The rows of each matrix lie in a flat space through zero, up to rounding. After each matrix: how many dimensions does the smallest such space have?

0:  5.23 -5.70 -2.46  1.91 -3.06 -1.10 -0.18 -4.26  3.61 -1.31  0.72 -0.74 -4.19 -2.66 -0.23  0.05
1: -5.70  1.70 -4.24  2.84 -3.81  1.08 -3.14  0.92 -0.03 -0.58  1.69 -2.63 -1.83  1.72 -4.43  1.97
2: -2.46 -4.24  1.39  1.23  3.41 -1.78 -2.06  1.58 -2.28 -4.05  1.09 -2.64  2.67  4.58 -0.95  1.07
3:  1.91  2.84  1.23 -0.47  3.88 -1.16  0.48 -2.50  0.02  1.39  0.02 -0.47 -1.02 -1.13  3.57  0.66
4: -3.06 -3.81  3.41  3.88 -4.39  2.60 -4.62  1.20  5.49  1.94  2.46  0.16 -2.19  0.14  2.89 -2.76
5: -1.10  1.08 -1.78 -1.16  2.60  8.40  3.34  1.68 -2.19 -1.36  1.37 -1.02  0.95  4.41  2.55  0.99
6: -0.18 -3.14 -2.06  0.48 -4.62  3.34  1.40  1.75 -0.16  2.86  2.70 -0.34  2.26  1.15  0.80 -4.03
7: -4.26  0.92  1.58 -2.50  1.20  1.68  1.75 -1.82 -0.09  1.93  0.70 -0.79  3.16  4.33  0.46 -2.46
8:  3.61 -0.03 -2.28  0.02  5.49 -2.19 -0.16 -0.09  0.46 -1.39  0.35  1.92 -0.16 -3.36 -1.10 -1.96
9: -1.31 -0.58 -4.05  1.39  1.94 -1.36  2.86  1.93 -1.39 -2.30  1.44 -3.96 -1.04  1.71  1.43  2.91
10:  0.72  1.69  1.09  0.02  2.46  1.37  2.70  0.70  0.35  1.44  7.97  2.59  1.31 -1.96 -1.48  0.34
11: -0.74 -2.63 -2.64 -0.47  0.16 -1.02 -0.34 -0.79  1.92 -3.96  2.59 -4.55  1.79  0.83  1.47 -1.90
12: -4.19 -1.83  2.67 -1.02 -2.19  0.95  2.26  3.16 -0.16 -1.04  1.31  1.79 -0.11  5.25  0.46 -0.87
13: -2.66  1.72  4.58 -1.13  0.14  4.41  1.15  4.33 -3.36  1.71 -1.96  0.83  5.25  1.29 -0.54  2.80
14: -0.23 -4.43 -0.95  3.57  2.89  2.55  0.80  0.46 -1.10  1.43 -1.48  1.47  0.46 -0.54 -7.49  4.52
15:  0.05  1.97  1.07  0.66 -2.76  0.99 -4.03 -2.46 -1.96  2.91  0.34 -1.90 -0.87  2.80  4.52 -1.99

13

0:  0.36 -0.21 -2.99  0.92 -1.31  0.28  3.16  1.33  1.30  0.65  1.73 -3.44  0.94  0.02  0.16  3.11
1: -0.21 -0.59  2.56 -1.76  2.23 -3.74 -1.21  2.36  0.68 -2.58  3.36 -0.72 -1.12  1.98 -2.41  2.87
2: -2.99  2.56  1.48 -0.01 -0.85  2.23  2.13  0.10  0.21 -0.45  0.36  0.37 -0.10 -0.87  0.84  3.78
3:  0.92 -1.76 -0.01 -3.81  0.19 -2.54 -0.79  0.13  1.06 -2.94 -0.26 -0.58  2.07  1.89  0.06 -0.87
4: -1.31  2.23 -0.85  0.19  0.15  2.30 -3.48 -1.86 -0.17  0.94  3.49 -2.22 -0.85 -0.77 -1.52  1.82
5:  0.28 -3.74  2.23 -2.54  2.30 -3.90 -1.27  2.64 -1.46 -2.08 -0.51 -2.19 -0.56  1.23 -0.16 -2.70
6:  3.16 -1.21  2.13 -0.79 -3.48 -1.27 -1.34 -1.14 -1.35 -1.22 -1.29  3.30  2.70 -2.43 -2.20 -0.29
7:  1.33  2.36  0.10  0.13 -1.86  2.64 -1.14  7.06 -0.87  3.54 -3.72  0.55  2.24 -2.25  1.31 -0.80
8:  1.30  0.68  0.21  1.06 -0.17 -1.46 -1.35 -0.87  1.18 -1.21 -2.22  0.86 -0.14  0.42 -0.08 -2.05
9:  0.65 -2.58 -0.45 -2.94  0.94 -2.08 -1.22  3.54 -1.21  4.28  3.58  1.73  0.07  2.42 -2.36 -0.99
10:  1.73  3.36  0.36 -0.26  3.49 -0.51 -1.29 -3.72 -2.22  3.58  1.49  0.19 -1.35 -1.26 -0.19 -5.46
11: -3.44 -0.72  0.37 -0.58 -2.22 -2.19  3.30  0.55  0.86  1.73  0.19  0.28 -0.72  2.28 -0.30  0.62
12:  0.94 -1.12 -0.10  2.07 -0.85 -0.56  2.70  2.24 -0.14  0.07 -1.35 -0.72  0.01 -0.92  0.44  0.86
13:  0.02  1.98 -0.87  1.89 -0.77  1.23 -2.43 -2.25  0.42  2.42 -1.26  2.28 -0.92  0.00 -0.34 -2.69
14:  0.16 -2.41  0.84  0.06 -1.52 -0.16 -2.20  1.31 -0.08 -2.36 -0.19 -0.30  0.44 -0.34 -1.28  1.92
15:  3.11  2.87  3.78 -0.87  1.82 -2.70 -0.29 -0.80 -2.05 -0.99 -5.46  0.62  0.86 -2.69  1.92 -7.26

11

0: -3.91 -0.56 -0.57 -0.38 -1.66 -0.76 -3.06 -1.13 -1.59  3.62 -1.31 -2.61  0.05 -0.34  0.70 -0.47
1: -0.56 -1.61 -0.60 -0.13  0.52 -0.73 -1.45 -0.16  2.39  1.43 -0.03 -0.87 -1.09 -1.87  1.60  2.36
2: -0.57 -0.60 -2.51  2.24  2.17  0.38 -0.28 -1.44  0.49 -0.24 -1.26 -2.91  1.27  0.53 -1.05  0.83
3: -0.38 -0.13  2.24 -2.27 -0.88  2.01  2.03  0.12 -0.99  0.09 -0.02  1.82 -1.85 -1.52  0.03 -0.79
4: -1.66  0.52  2.17 -0.88 -1.51 -1.00 -2.31  1.59 -0.29 -1.74  0.20  0.68 -0.97 -0.91 -0.18  0.07
5: -0.76 -0.73  0.38  2.01 -1.00  0.55 -1.13  2.20  3.12  2.44  0.82 -3.02 -0.56  2.41  3.43 -0.40
6: -3.06 -1.45 -0.28  2.03 -2.31 -1.13  0.42 -1.54  1.53 -1.92  0.25  2.49 -1.96  2.40 -3.28  0.37
7: -1.13 -0.16 -1.44  0.12  1.59  2.20 -1.54 -3.39  2.55 -0.86  0.75  0.64 -3.13  2.27  0.65  0.84
8: -1.59  2.39  0.49 -0.99 -0.29  3.12  1.53  2.55  0.81  2.11  0.64  0.02 -2.80 -0.71 -1.22  1.48
9:  3.62  1.43 -0.24  0.09 -1.74  2.44 -1.92 -0.86  2.11 -2.27  0.63  1.87 -1.94  0.12 -1.35  1.62
10: -1.31 -0.03 -1.26 -0.02  0.20  0.82  0.25  0.75  0.64  0.63 -4.13  4.51 -2.05  5.60  0.75  3.32
11: -2.61 -0.87 -2.91  1.82  0.68 -3.02  2.49  0.64  0.02  1.87  4.51 -1.56 -0.47 -0.93 -2.54  0.78
12:  0.05 -1.09  1.27 -1.85 -0.97 -0.56 -1.96 -3.13 -2.80 -1.94 -2.05 -0.47  7.35 -3.47 -0.45 -0.38
13: -0.34 -1.87  0.53 -1.52 -0.91  2.41  2.40  2.27 -0.71  0.12  5.60 -0.93 -3.47 -2.84  1.10  1.17
14:  0.70  1.60 -1.05  0.03 -0.18  3.43 -3.28  0.65 -1.22 -1.35  0.75 -2.54 -0.45  1.10  0.57  1.09
15: -0.47  2.36  0.83 -0.79  0.07 -0.40  0.37  0.84  1.48  1.62  3.32  0.78 -0.38  1.17  1.09 -1.63

13

0: -4.18  0.67 -0.06 -0.30 -1.57  1.72  0.25  1.87  2.28  1.09  0.89  2.64 -0.61  2.39  1.44  1.33
1:  0.67 -4.64 -1.72 -0.93  0.94  1.44  0.44  1.56  2.27 -0.35 -0.08  1.02 -0.48 -0.35  0.72  2.18
2: -0.06 -1.72 -3.14  0.47  0.09  0.96 -1.48 -0.43 -1.34  0.20  0.51 -0.51 -1.06  1.71  1.06 -2.42
3: -0.30 -0.93  0.47 -1.67 -1.49 -0.07 -0.50 -1.46  0.48 -1.49 -0.56  1.01  2.13 -0.69 -0.27 -0.31
4: -1.57  0.94  0.09 -1.49 -3.84 -2.98  0.99 -1.76 -0.64  0.15 -1.01 -0.14 -0.01  0.33  1.74 -1.58
5:  1.72  1.44  0.96 -0.07 -2.98 -7.00 -1.39 -0.70 -0.06  0.96  0.28  0.63 -1.63  2.96 -1.12 -1.38
6:  0.25  0.44 -1.48 -0.50  0.99 -1.39  0.62 -0.25  1.21 -1.17  0.92 -0.19 -1.52 -0.07 -0.76 -2.45
7:  1.87  1.56 -0.43 -1.46 -1.76 -0.70 -0.25 -6.85 -0.02 -0.20 -1.12  0.07  0.23  0.48 -1.86 -1.23
8:  2.28  2.27 -1.34  0.48 -0.64 -0.06  1.21 -0.02 -5.27 -0.34 -1.94 -0.59 -0.98  1.29  0.06 -0.30
9:  1.09 -0.35  0.20 -1.49  0.15  0.96 -1.17 -0.20 -0.34 -7.71 -2.61  2.46 -1.37 -2.23 -1.74 -0.82
10:  0.89 -0.08  0.51 -0.56 -1.01  0.28  0.92 -1.12 -1.94 -2.61 -1.42  2.58 -2.16 -1.62  0.51  1.12
11:  2.64  1.02 -0.51  1.01 -0.14  0.63 -0.19  0.07 -0.59  2.46  2.58 -2.27 -0.10 -1.26  0.82 -2.75
12: -0.61 -0.48 -1.06  2.13 -0.01 -1.63 -1.52  0.23 -0.98 -1.37 -2.16 -0.10 -6.47  1.81  1.20  0.27
13:  2.39 -0.35  1.71 -0.69  0.33  2.96 -0.07  0.48  1.29 -2.23 -1.62 -1.26  1.81 -3.42 -0.84  1.62
14:  1.44  0.72  1.06 -0.27  1.74 -1.12 -0.76 -1.86  0.06 -1.74  0.51  0.82  1.20 -0.84 -2.94 -0.72
15:  1.33  2.18 -2.42 -0.31 -1.58 -1.38 -2.45 -1.23 -0.30 -0.82  1.12 -2.75  0.27  1.62 -0.72 -6.84

12

0:  0.05 -0.51 -0.11  0.89 -0.10  0.89  1.25 -0.67  1.85 -0.11  0.46  0.16  0.72 -0.73 -0.68  0.31
1: -0.51  2.29 -2.50 -1.95 -2.01 -1.55 -2.90 -2.24 -1.59  0.39 -0.82 -0.48 -1.11  1.96  3.33  0.92
2: -0.11 -2.50  0.79  2.63 -0.29  1.72  1.71 -0.08  2.56  0.15  1.97  1.59  1.30 -1.32 -2.57 -0.04
3:  0.89 -1.95  2.63  1.67  1.69  2.49  1.84  1.56  1.05 -0.25  0.53  0.52  2.00 -1.37 -2.42 -0.50
4: -0.10 -2.01 -0.29  1.69 -0.22 -1.28  1.11 -0.50  1.58  0.05  1.60  0.99 -0.72 -0.66 -1.19 -0.56
5:  0.89 -1.55  1.72  2.49 -1.28  7.01 -0.28 -1.96  2.47  0.53  1.23  1.88  5.54 -0.42 -1.05  1.82
6:  1.25 -2.90  1.71  1.84  1.11 -0.28  0.52  0.13  0.33 -0.03  1.25  1.05  0.53 -0.42 -1.05 -1.04
7: -0.67 -2.24 -0.08  1.56 -0.50 -1.96  0.13  0.69  0.11  0.34  1.96  1.57 -1.52 -0.29 -1.65 -0.99
8:  1.85 -1.59  2.56  1.05  1.58  2.47  0.33  0.11  0.12 -0.19 -0.05  0.26  2.56 -0.34 -0.42 -0.23
9: -0.11  0.39  0.15 -0.25  0.05  0.53 -0.03  0.34 -0.19 -0.01 -0.27 -0.15  0.25 -0.02 -0.08  0.14
10:  0.46 -0.82  1.97  0.53  1.60  1.23  1.25  1.96 -0.05 -0.27 -0.12 -0.06  0.84 -0.91 -1.69 -0.59
11:  0.16 -0.48  1.59  0.52  0.99  1.88  1.05  1.57  0.26 -0.15 -0.06  0.08  1.18 -0.84 -1.61 -0.16
12:  0.72 -1.11  1.30  2.00 -0.72  5.54  0.53 -1.52  2.56  0.25  0.84  1.18  4.35 -0.70 -1.05  1.44
13: -0.73  1.96 -1.32 -1.37 -0.66 -0.42 -0.42 -0.29 -0.34 -0.02 -0.91 -0.84 -0.70  0.41  1.04  0.58
14: -0.68  3.33 -2.57 -2.42 -1.19 -1.05 -1.05 -1.65 -0.42 -0.08 -1.69 -1.61 -1.05  1.04  2.79  1.12
15:  0.31  0.92 -0.04 -0.50 -0.56  1.82 -1.04 -0.99 -0.23  0.14 -0.59 -0.16  1.44  0.58  1.12  0.88

5
